The rows are grouped in 4 ways, from coarse to fine. Each group lies inside one group of the grouping before and may be the whole of it. The rows also spread widely along 15 directions, which tell nothing about the answers.
Some rows, each with its group in each grouping after it:
[-47 -26  60  17 -15 -41 -25  55  12 -43  26 -20 -18 -15  16  38  40   6
   5  39 -10   9 -14]	zubig K_273 gebe K_370
[ 11  18  25 -68  -3   8 -70 -28 -46 -10  55  24  14 -19  55  63   2 -48
   6  57  49   6  14]	Kip K_333 dipat K_639
[ 59  28  24 -47 -22 -78  60  24 -31  58  35  43  10  29 -10 -18 -26  30
 -25   8   3   2  -3]	Kip K_379 Nese K_6
[ 71  22  50  19  40  -7  26   5  25 -21  -9 -48  -6 -11 -41 -30 -47  -9
 -32  -6  29 -35 -38]	Kip K_926 zofa K_174
[ 18   9   4   9   3  -5   3  29   2 -26   6 -17  -9  13 -38  -7  29  19
 -41 -28  -2 -21   2]	zubig K_396 nuvu K_597
[ -1 -45 -15 -17  -1 -17   5 -33  -9  13 -15  -6 -16  27 -10  22  39  -2
 -23  -3  36  24  10]	zubig K_273 deda K_606
[  2 -10 -17  37   2  26   3  29  19 -46  -3 -13 -15  23 -21  -7  24  20
 -17 -23 -22 -14  -4]	Kip K_379 ner K_817
[ 14 -43   9   2  22 -56  32 -12   7   3 -15 -16   6   7  -1 -34 -26  24
 -10   7  18  25 -29]	zubig K_337 kudi K_204
[ 28  33  30  10  19 -11   8  33  20   1 -26 -16 -27  -1 -21  27  43 -24
 -27   2  24  11 -36]	zubig K_273 deda K_179
[  8 -44  10  39  -6 -30  -2  11 -46  30  -9  53   2  31  -7  -1 -38  24
  26   9 -16   9  -6]	zubig K_273 gebe K_313
[-33  45  25 -74 -49 -38 -12  28 -28  44  28  -3   2  40  13 -27  80 -17
 -27 -63  15  34 -55]	Kip K_333 Bidu K_298
[-23  39  34 -23  11 -19 -11  11 -15  19   8  -7   9 -26  28  12 -30 -18
  36   4 -30  25 -20]	Kip K_379 Nese K_523
[-18 -16  10   2   4 -27 -18   1  18  -5  11 -10 -16 -14  57  35 -21  23
  16  29 -14  30 -22]	Kip K_333 dipat K_402
[ -1  34  -8  34   9  18  45  49  17   3   8   6  38   9  43 -61  21  71
 -20 -20 -11  -3 -71]	Kip K_926 nobez K_177
[  7 -17  18  22  61 -21  14   9   9 -22 -32   1  32 -25  13 -10 -31  46
  -9  27 -16  14 -51]	zubig K_337 beves K_386
[ -3 -36  60 -18 -66 -19 -19  -2   7   1  13 -29  -6  33   3   8 -76 -63
  36  -5  14 -19 -16]	zubig K_337 kudi K_760
[-12  26  29 -11   0 -45   0  57  13  35  -6 -23   8  -8 -36   7  49  30
 -28 -20  13  19 -21]	zubig K_337 beves K_536
[ 14 -30  31  -1  34  -8  -8 -27 -43 -24  -5  16  21  10  -1 -22 -40   5
  -1   9  -5  -8 -26]	Kip K_926 zofa K_136
[-58  17  20 -28 -62  14 -11  17  10   4  26 -34  -1  -4   6  69 -47  -9
  37 -21 -70 -33  58]	zubig K_396 nuvu K_597
[ 43 -21 -29  38 -13  29  -2  29   9 -34  21   6  19  36 -21 -31  -8  10
  -9   8  33 -30  21]	Kip K_926 nobez K_177
[ 27  50   9 -34   0 -42 -21  56 -64 -22  66  41  44  12  14 -95  53  -8
 -30 -13  40  17 -48]	zubig K_396 nuvu K_597
[-51   6  26 -15 -45   1  15  12   8  30   9 -46  34  -3 -17  -3  -9 -33
  39  -1  14  -7  33]	zubig K_396 nuvu K_597
[ 36  12  22   7  37   6  11 -32 -29   8 -24  -6 -17  10 -29   1 -13 -34
  -2  -2  19  -4 -13]	Kip K_926 zofa K_136
[ 38 -32  28  17  15   8 -29   0   5 -10 -39  18   6  29  -4  20 -33  -7
 -10  19  15  -4 -47]	Kip K_926 zofa K_136
[ 25  23  -1 -18   6  32 -19  14  55   4 -23 -39  23 -10  12  25 -20  26
 -44 -38   8 -18 -44]	zubig K_273 gebe K_313
[ 12   6 -16 -25  29   0  60 -10  52 -14 -25 -45  11 -12 -14  16  38   1
 -31  33  30  14  15]	Kip K_379 ner K_817
[-50 -13  11  -6 -53  45  -4 -15  -2 -16  -6 -41 -23  52  -1  -7  19 -48
   9 -79 -21 -18 -26]	zubig K_273 gebe K_313
[ -3  45  27 -55 -19 -17 -30   8 -29   5  30   3 -25  10  23  25  -4 -25
  -3 -37 -35   8 -20]	Kip K_379 Nese K_523
[ 84   5  44  48  25  49 -89  -6 -17   5 -10 -25   9   2 -59 -38 -75 -63
   6 -30  86 -37 -38]	Kip K_333 dipat K_639
[  0 -10 -55 -14  38 -33 -11  -9 -28 -45  16  21 -25   6  35  -9  65   6
 -21   5   3  59  -7]	zubig K_273 deda K_606
[ 29 -13  16  17 -46   7   7  -3 -13  19  28   7 -37  33 -14  39 -53  -6
  15  -2 -10 -39  36]	Kip K_379 ner K_817
[ 24 -20   7 -75  29 -59  43 -30  15 -24 -32  -6 -17  22  -9  30  17  -3
 -51  16 -17  32 -10]	Kip K_379 Nese K_523
[ 43  19 -16 -15  11  47  19  13  55 -11 -33 -21  49  19  -1 -12  10   8
 -47  -5  40 -18 -43]	Kip K_926 zofa K_136
[ 18   2  56 -20   7 -42   7  47  -4   9  -3   9  54  -8 -33   0 -34  34
 -19  15  -4 -18 -16]	zubig K_337 kudi K_204
[ 40  -8 -51  36  55   1 -30  10   8 -29 -48  -2  -2  18 -14 -57 -38  27
 -18 -70 -29  27 -61]	zubig K_337 beves K_536
[-24 -46  40 -15 -39  25 -72   9  -8 -17   1 -21   8  34 -54  39  -6   1
 -16 -43 -10 -40  19]	Kip K_333 dipat K_402
[  1 -14  11 -41  12 -19 -34  29  -3 -60   7   5  52  -7 -17  -8 -49 -13
  11  21 -35   2  16]	Kip K_379 ner K_817
[-12  -2 -24 -41 -30 -83  38  15   7   7  -6  10 -37  50  46 -27   5 -12
   4 -33 -46  69 -53]	zubig K_273 gebe K_313

New rows. What belongs after each?
[ 17 -10  22  61   7  42 -59   2 -36  24  20  -7  -5   3 -20  -3   2  18
  -2 -20  55 -29  -5]	Kip K_926 nobez K_177
[-29 -57   1  26  16 -33  23 -18  -7  -9  -1 -29   7  -3 -10 -33 -15  59
  -6 -12 -15   3   8]	zubig K_396 nuvu K_597
[ 23  24  35  13  41   0  -5   2  -6 -11   0 -10 -23 -11  17  17  26  20
 -36   2  13  -1 -50]	Kip K_926 nobez K_177
[ 30  27  15  -1  54 -24 -60  27 -44 -37  32  36 -17 -32  10  39  29   3
 -12  45   4  21   2]	Kip K_379 Nese K_523
[-27   4  43  15 -12   6 -23  10 -32  17  13  -3 -21   9  -4  19   1  10
  10 -32 -28 -11 -15]	Kip K_379 Nese K_523
[-26   9   0 -66  -5  -3 -49  57  32 -14  -7  -8  73   0   8  -1  74  20
 -46  -2  29  33 -40]	Kip K_379 ner K_817
[ 41  17   7  -5  22 -13  15 -10 -18 -25   9  19 -20  -5  21  23 -13 -63
  20  58  22  16   5]	zubig K_273 deda K_179
[ 39  43  -7 -11 -16  -8 -12  41  17  26   7 -26  -7   9 -40  -6  -6  -3
 -26 -60  12  -8  -2]	zubig K_273 deda K_606
[-31  53  52  -9  22 -20  37  -1 -18  21  11 -55 -10 -28  -3 -34  72 -15
 -19 -24  35  13 -43]	zubig K_396 nuvu K_597
[  0  19  -8  45   5  35   1  46  57 -12  -8 -39  12 -13   8   0  36  12
  -8   7  40  -2 -29]	zubig K_337 beves K_536
[ -25   37   48 -106    5    8  -12  -18    3  -25   -6  -34   56  -31
    9   52   -1  -58  -12   26    2   -9    8]	zubig K_396 nuvu K_597
[-34  33 -27  -1  38  24   8  29  20 -22  -7 -41  62 -36  -4 -49  48  -3
   3  -9  24  26  -8]	zubig K_273 deda K_606
[ 11 -31  -6 -18 -25   4  18   9  49   4 -13 -24  44  17  -4   8  -6  -6
  -9  32  54  -2   5]	zubig K_337 beves K_536
[ 31  57   0 -61  -9 -24  46  49  26 -22   6   0  38   8 -13  -6  21 -48
 -12  32  17   9   1]	zubig K_337 beves K_536
[ 29  17  21 -43  21 -41 -19   1 -39 -18  36   7   9 -19  -5   3 -18 -23
  -8  19  15   4  13]	zubig K_273 gebe K_313
[ -5 -42  15  12  32   7  -4  12  60 -55 -28 -65  46 -22 -23 -23 -25  60
 -49 -18  -5 -28 -25]	zubig K_396 nuvu K_597
[ 54  31   0   2  21  -1  -7  55  69 -15 -27 -28  29  -8  -6 -12  -5   6
 -38   0  37   6 -59]	zubig K_337 beves K_536
[ 42  27  11   9   1  -6 -11   8   9 -22  67 -32 -25 -18  26 -14  -6   7
 -22   5  47 -21 -11]	Kip K_333 Bidu K_298
[-21  -7   2 -43 -22 -57   3  11  -1   7  41   1  10  -4  37  15  25 -14
  19  61  32  44  23]	Kip K_333 Bidu K_298
[-35 -33  14  -8 -41  -5 -45  37  10   5  -5  -8  16  31   0  10  40   6
 -12 -23  18  13 -28]	zubig K_273 gebe K_313
[  0 -12 -14  52  73  17   9 -10 -18 -15 -31   0  11 -25 -22   2  17  30
   1  22   8  10   6]	zubig K_337 beves K_536
[ 15  -9  -9   7 -15  -5 -23 -33   8  39  15 -47 -47  -4  10  26 -48   2
   3 -45  17  -2   8]	zubig K_273 gebe K_313
[-41   4  53 -20  30  -5  -7  -1   1  12 -20 -52  41 -33 -15  -5  19  11
 -14 -17  21   5 -35]	zubig K_337 kudi K_204
[  7  -1 -44 -42 -44  -3 -27  32  23  33   1 -16  31  38 -23  -8  30  16
 -34 -54  37  12   2]	zubig K_337 beves K_386
[ -9 -21 -30   9  -4 -22  43  14 -32   7  48  37  53   7  43 -66  15  55
   4  23  24  16  -3]	zubig K_273 deda K_606
[-38 -45 -28  -5  35  31   8 -12  15 -37 -75  -3  22  29 -18  20  76  17
 -38 -17 -16  26 -23]	zubig K_273 deda K_606
[-25  -6  -3  41  -6  -3  -7  47  -8  -5  18  23  17   4  17  -8   6  37
  26  20 -18  11  -4]	Kip K_333 dipat K_639
[-14   3   1  18  25  22 -27  -2  -9  11 -19 -28   3  -8 -27  -8  16  -3
   4 -29  13  12  -8]	Kip K_379 ner K_817
[-29 -62  10  16 -29 -19  42 -24  37   0   2 -55 -33  19   8  22  -4  35
 -10  -9   2 -10   7]	zubig K_337 kudi K_204
[-15 -31   6  36 -42  12  22  21   9  18  -7 -12   2  55 -13 -52   6  17
   1 -49   2  -7 -41]	Kip K_379 ner K_817
[-47 -17 -28 -13 -31 -27  21  23  28  44 -23 -10 -17  31   0  38  41  52
  -7 -31 -41  38  10]	Kip K_379 Nese K_523
[ 34  35  14 -14  37   5 -10  -5  -4  -7   0 -13 -11 -12   3  24  21 -10
 -29  10  29   3 -16]	Kip K_926 nobez K_177
[-22   5  -3 -26   0 -28  18   9  21 -37  33 -28   0 -11  34  -4  43 -15
   2  40  22  29   4]	Kip K_333 Bidu K_298
[ 25 -32 -38  26 -13   5 -17  23  40 -22  14  -8  -1  -3   8  39  -3  -7
  12  58  48   7  49]	zubig K_273 deda K_179
[ 11 -19 -19  36 -29  -4 -21  38   7  37  -1  27  15  24  24   0 -28  28
  19   0  12  14 -21]	zubig K_273 gebe K_313
[ 35   6 -45   8  25  12 -17  -3 -23  -7   1   1  13  15 -34 -36   3 -17
   1 -13  35  10  24]	Kip K_926 zofa K_136
[ 18 -16 -33   4 -21   6   0   2  12  36 -12   7   8  33  14  -1   4  13
 -11 -17  33  15 -18]	zubig K_273 gebe K_313
[ 40 -16 -23 -30  43 -19 -21 -27 -21 -41  -7  19   6   7  15  -5 -12 -18
 -18  17  17  27 -17]	zubig K_337 beves K_536
[ 31   6  41 -40 -30 -47   4   7 -43  19  35  40  -4  32  27   5 -24  -5
 -12   2   5  -3 -35]	zubig K_337 kudi K_204
[ 62  53 -26  -3   3 -45  34  43 -20 -18  58  42  -4   2  31 -30 -19 -17
  14  42   8  15   5]	zubig K_337 beves K_536
[ 16  40  39 -39 -49 -35 -39  34 -31  44  45 -11   5   8 -28  -6 -64 -33
  21 -49  -2 -16   9]	zubig K_337 beves K_536
[ 13  34  39   5  16   9   0  17 -21  36  -4 -16  13   0 -37 -30   7  31
 -32 -61   4 -20 -43]	Kip K_379 ner K_817
[ 59   3 -28  48  47   8  20  23  19 -11  -5  13  26 -14  17 -34 -41  68
 -28   1   6 -10 -35]	zubig K_273 deda K_179
[-28 -11  15 -33  -1 -48   7  12 -18 -33  54  -6  -1 -11  23   1  18  31
  -7  18 -24  11  19]	Kip K_379 Nese K_523
[-48  27  60 -85   4 -26  -9 -29 -37  31  15 -31  10 -30  -5  52  27 -40
   8  12   7  18  25]	Kip K_379 Nese K_523
[ 51  42 -14 -51  23 -23  63   8   2  29 -16   7   5  25 -39  -3  98   0
 -70   6  57  22  -6]	Kip K_379 Nese K_523
[-19 -55  21   4 -17 -43   9  10  21  15 -16 -28   2  16 -22  12 -14  38
  -9  -8   0   7  -1]	zubig K_337 kudi K_204
[-11  -8  14 -10  31 -33  52 -19   2 -24 -18   0 -40  14  23  25  62  10
 -30  26 -14  31 -34]	Kip K_333 Bidu K_298
[-16 -10  22  13 -11  -4  -5  36  13 -28   8 -15  11   2  -7  12   3   4
   4  12  -5 -11  -4]	zubig K_337 beves K_386
[ 30  20   3  16   3   0  16  11  -1   4  18 -12  -9 -10 -15  14 -26  -5
   5   6  10 -20  24]	zubig K_273 gebe K_313
[-19  49  27  22  24  10 -27  12 -50 -24  28 -20 -16 -24  -9 -25  25 -38
  18 -25  -3  -2  -9]	zubig K_396 nuvu K_597
[-24  -8  11  19 -25 -39  62 -13 -29  62  34 -11 -29   2   3   2  -5  34
  20  -9  -3   2  31]	zubig K_273 deda K_606
[ 67  54  17 -34  35 -33  40  35  39 -14   0 -24  35 -21 -14 -41 -16 -29
 -21  33  41  13 -29]	Kip K_379 Nese K_523
[ 22  41  -8  -4  10  19   0  28   6 -27  32   2  22 -12  15   0  11  -8
  -3  29  20  -9   5]	Kip K_333 Bidu K_298
[-12 -27  21  12 -22  32  -9  -6   6   8 -25  -6   2  31  -1  33  17 -26
   5   6  30  -7 -21]	zubig K_337 beves K_536
[ 30  -5   4 -22 -31 -11  -6  20 -22  -6  45   2  34  28  -8 -59  -1 -20
 -13 -15  52 -13  -9]	zubig K_273 gebe K_370
[  3  -2 -11  27  43  -3  34   6   7  17 -36 -24  11   3 -30 -44  83  14
 -35 -15  61  33 -37]	zubig K_273 deda K_606
[-49  -5 -13  35  32  35  15 -10   1 -17  -8 -40  19  -9  18 -61  30  19
  14 -32   0  17 -36]	Kip K_379 Nese K_523
[-34 -12  12 -25   0  10  -3 -31 -30   7  -4 -33   3  11 -51   8 -13   5
   1 -55 -34 -19  38]	Kip K_333 dipat K_402
[ 46 -10  -3 -15  23 -11  -2  19  10 -47 -29  23   9  37 -26  -2  24 -16
 -37  19  10  11 -26]	Kip K_333 Bidu K_298
[ 22  73 -14 -37 -24  44 -15  37  11 -23  44 -35  42   2 -15 -38  23 -64
  -1 -18  54 -23  14]	Kip K_926 zofa K_136
[  6 -22 -64  42 -12 -12  15  19 -13  22  26  18   0  32   7 -59  28  31
  16  -6  31  34  14]	Kip K_379 Nese K_523
[ 16 -57 -18  25 -35 -20  19 -11   4  -6  -1 -26 -41  70 -35 -63  -6  -8
  -8 -60  12   5 -14]	Kip K_379 ner K_817
[ 36 -28  20  29 -19 -30   8  29  42 -41  23 -21 -17  20  20 -24 -33  -7
   0  33  27  -5 -33]	Kip K_926 zofa K_136
[ 28  28 -24   1  19 -23  32   2 -24  26   3  16  -9  16  16 -33  24  12
 -15 -20  19  29 -35]	zubig K_337 kudi K_204
[  2  32  10  12  67  50 -28  25  14 -21 -48 -20  54 -18 -11 -22  22  45
 -45 -42  -7  -6 -70]	Kip K_926 nobez K_177
[-24  -8  -2  30  38 -23  18  23 -27 -38 -20   7   4   6 -25 -40  20 -10
  23   1 -31  30 -13]	zubig K_337 beves K_536
[-13  -2  25 -16 -40 -17   2  61  45  13  -5 -14  38   9   0  14 -23  35
 -11 -16 -23  -8 -22]	zubig K_273 deda K_606
[ 21 -31 -14 -19 -25 -17   6 -25 -25 -17  57  27 -14  25  68   3  -7  15
 -16  17  20   0  -9]	zubig K_273 deda K_606
[ -2 -24 -25   0 -15  29 -14   9  18   9 -13   4  34  40  29 -16  33  36
 -29 -18  34  10 -44]	Kip K_926 nobez K_177
[ 27  14   1 -16 -20  17 -54 -13 -33  28  37   1  21   8  10 -21 -52 -32
  22 -21  43  -8   0]	Kip K_333 Bidu K_298
[ 11  -6 -16 -29   3 -15   4  13  10 -34 -10  21   6  16  16  40  -4  -1
  -9  28 -26  13   3]	zubig K_337 beves K_536
[ 55  34 -37  -5  24   0 -48  11 -52  -5  42  37   9   7  24 -47  29  -9
 -21 -14  61  23 -32]	zubig K_337 beves K_536
[ -9 -43 -15  14  11  -2  37  21  49 -24 -13  -8  73 -12  36 -30 -27  40
   7  53  18  12 -16]	zubig K_273 deda K_179
[ -5 -54 -13 -18 -35 -40 -35  10   7 -10  13  -5   6  34  14 -19 -33   4
   6 -18   4  23 -13]	zubig K_337 beves K_536
[ 14 -27  65 -25 -50 -13 -18 -18 -33  26  18  12 -15  46   6  35 -56 -18
   3  -9  -2 -32 -14]	Kip K_926 nobez K_177
[-14  64  12 -62  -5   0  26  21  -2 -17  11   4  15   0  23  36  40 -42
   2  30 -16  11   2]	Kip K_926 zofa K_136
[-16 -54 -20  21 -14  49 -56  -3  15   2 -46  -6   1  35 -18  54  23   3
 -10 -23  14  -1   1]	zubig K_273 gebe K_370
[ 23  22  76 -53 -27 -57 -56  20 -41  -6  61  -9 -28  -8 -10  28 -16 -56
  -7  -2  24  -9   1]	zubig K_273 deda K_179
[ 10  -1  -4  23   2   5   3  50  30 -44  37   0  25  -8  47 -12  38  52
 -33  32  33  -8 -37]	zubig K_337 kudi K_204
[-13  -4  33  -6 -12 -29  -1   2 -25  26  10  -7   4   7   9 -24 -29  -2
  13 -31  -6  11 -33]	zubig K_273 deda K_606
[ 42  -9  25  22  -7  10 -61   2 -27 -39  52 -10 -15  12   9 -31 -58 -25
   7 -16  26 -30 -17]	Kip K_926 nobez K_177
[ 22  38  -5  10   0  47 -16  25   7   8  28 -21  23   2   0 -31  43  29
 -41 -40  50 -24 -32]	Kip K_379 Nese K_6
[-12  44  36 -13  62 -19 -42 -25 -56 -49  30 -16 -52 -33  48   0  49 -54
   4   8   9  42 -47]	Kip K_926 nobez K_177
[ -1 -25  31  16  32   4  19 -26  15  54 -60 -34  14  -4 -22  16  -6  49
 -31 -27  24  -1 -45]	zubig K_337 kudi K_204
[  1   8   8  10  48  10  -2 -11  -9  20 -54 -10   5  -8 -41  34 -14  11
   1 -10 -23   5   5]	Kip K_926 zofa K_136
[-21  16  14   5  24  28  19  -5  -8  13 -26   2 -10   0   4  47  49  35
 -25 -10 -25  -1 -21]	Kip K_379 ner K_817
[  8  25 -49 -23 -30  -1  55  55  45 -17   7  12  24  36  26  -4  68  19
 -32  12   9  15 -16]	zubig K_337 beves K_386
[-15  14 -50 -27   6  34 -48  -7  11  28 -15 -37  26   2   4  -7  35  23
 -30 -75  32  22 -19]	zubig K_337 kudi K_204
[-25   7 -17  14   3  14 -61  22 -27 -29  37   2 -19  -3  22   6  60  -2
   4  -8  10  24  -2]	Kip K_379 ner K_817
[ 43  42 -32  -8   3  16  22   1  24 -11  -2 -17   5  22  21 -57 -30 -39
   3 -30  13  11 -45]	Kip K_333 Bidu K_298
[ 35  56 -10 -16 -23 -27  55  69  71  14 -15 -15  42  10  23 -43 -61  24
 -10 -23 -36   4 -57]	zubig K_396 nuvu K_597
[ 28   6  36 -51 -61 -12 -13   2  -7  37  37   4   8  33  26  20 -18  15
 -43 -27  27 -32 -29]	zubig K_396 nuvu K_597
[-16 -27  49  -4  13   6  -3 -27 -24   6 -60  -6   4  31 -24   0   7 -58
   8 -14  12  15 -53]	zubig K_273 gebe K_313
[ 10  15  -5 -28  30   5   3   3  29  19 -54 -17  33 -13 -23  43  23   4
 -30  16  21  16   2]	zubig K_396 nuvu K_597
[-19  34  -5  15  -9  32   2 -18  29  37  37 -80 -15 -46  29  24   4  35
 -11 -30  35 -24  18]	zubig K_396 nuvu K_597
[-47  -2   7 -14 -60 -52   2  42 -28  29  39   6  23  27  19 -56 -30 -13
  57 -28 -24  30 -10]	zubig K_337 beves K_536
[-19  33 -41   2  33   6  51  11  45 -22 -23 -48   1 -29 -13  20  19  -6
  14  14 -21  20  37]	zubig K_337 beves K_536
[ 15 -31 -11   4  29  -7  -6 -25 -17   6 -24   7  -3   6 -15  26  23 -19
  -2  33  45  26  14]	zubig K_273 gebe K_313
[-19 -17   5 -11 -16  -4  -3 -11 -28  16  22 -10  21  11   5 -21  -4   5
   8 -20  21  -1   1]	zubig K_337 kudi K_204
[ 28  21  -4  14  46 -36  66 -34 -39  -3  15  -3 -42  -4   8 -34  17  20
 -26  -9  -3   8 -14]	zubig K_396 nuvu K_597
[ -50  -27   30 -115   -9  -31  -11  -26  -39  -26   27   23   79   -9
   27   43  -21   -2    7   55  -30    4   44]	Kip K_333 Bidu K_298
[ 25  30   3  35  27 -15  51  19  -6  -6  28  -5  -9 -26   0 -12  -9   9
  10  29   7  -6  16]	zubig K_273 deda K_606
[ 19  40  -9 -30 -12 -14   6  21   7  22  27  -3  27   3  35 -37  -2 -21
  10   5  37  28 -29]	Kip K_379 Nese K_6
[ -2   8  22 -52 -11 -56  37  -3 -34 -11  13  20 -31  39  -3   9  36 -28
 -10   6 -24  25  -5]	Kip K_333 dipat K_402
[ 52  16 -12  -4 -12 -28  -9  41  36  -2  -2   2 -11  17  -4  23 -39 -13
   2  20   3  11   1]	Kip K_926 zofa K_136
[-16 -27   2   0 -78   6   2  13  43  33  24 -31  11  32  39   7 -51   6
  27  -5  15 -12  -3]	Kip K_926 zofa K_174
[ 11  61  67 -66   5 -27  10  15   6  30 -11 -45  11 -18 -49  19 -38 -24
 -15 -40 -28 -15  -9]	Kip K_379 Nese K_523
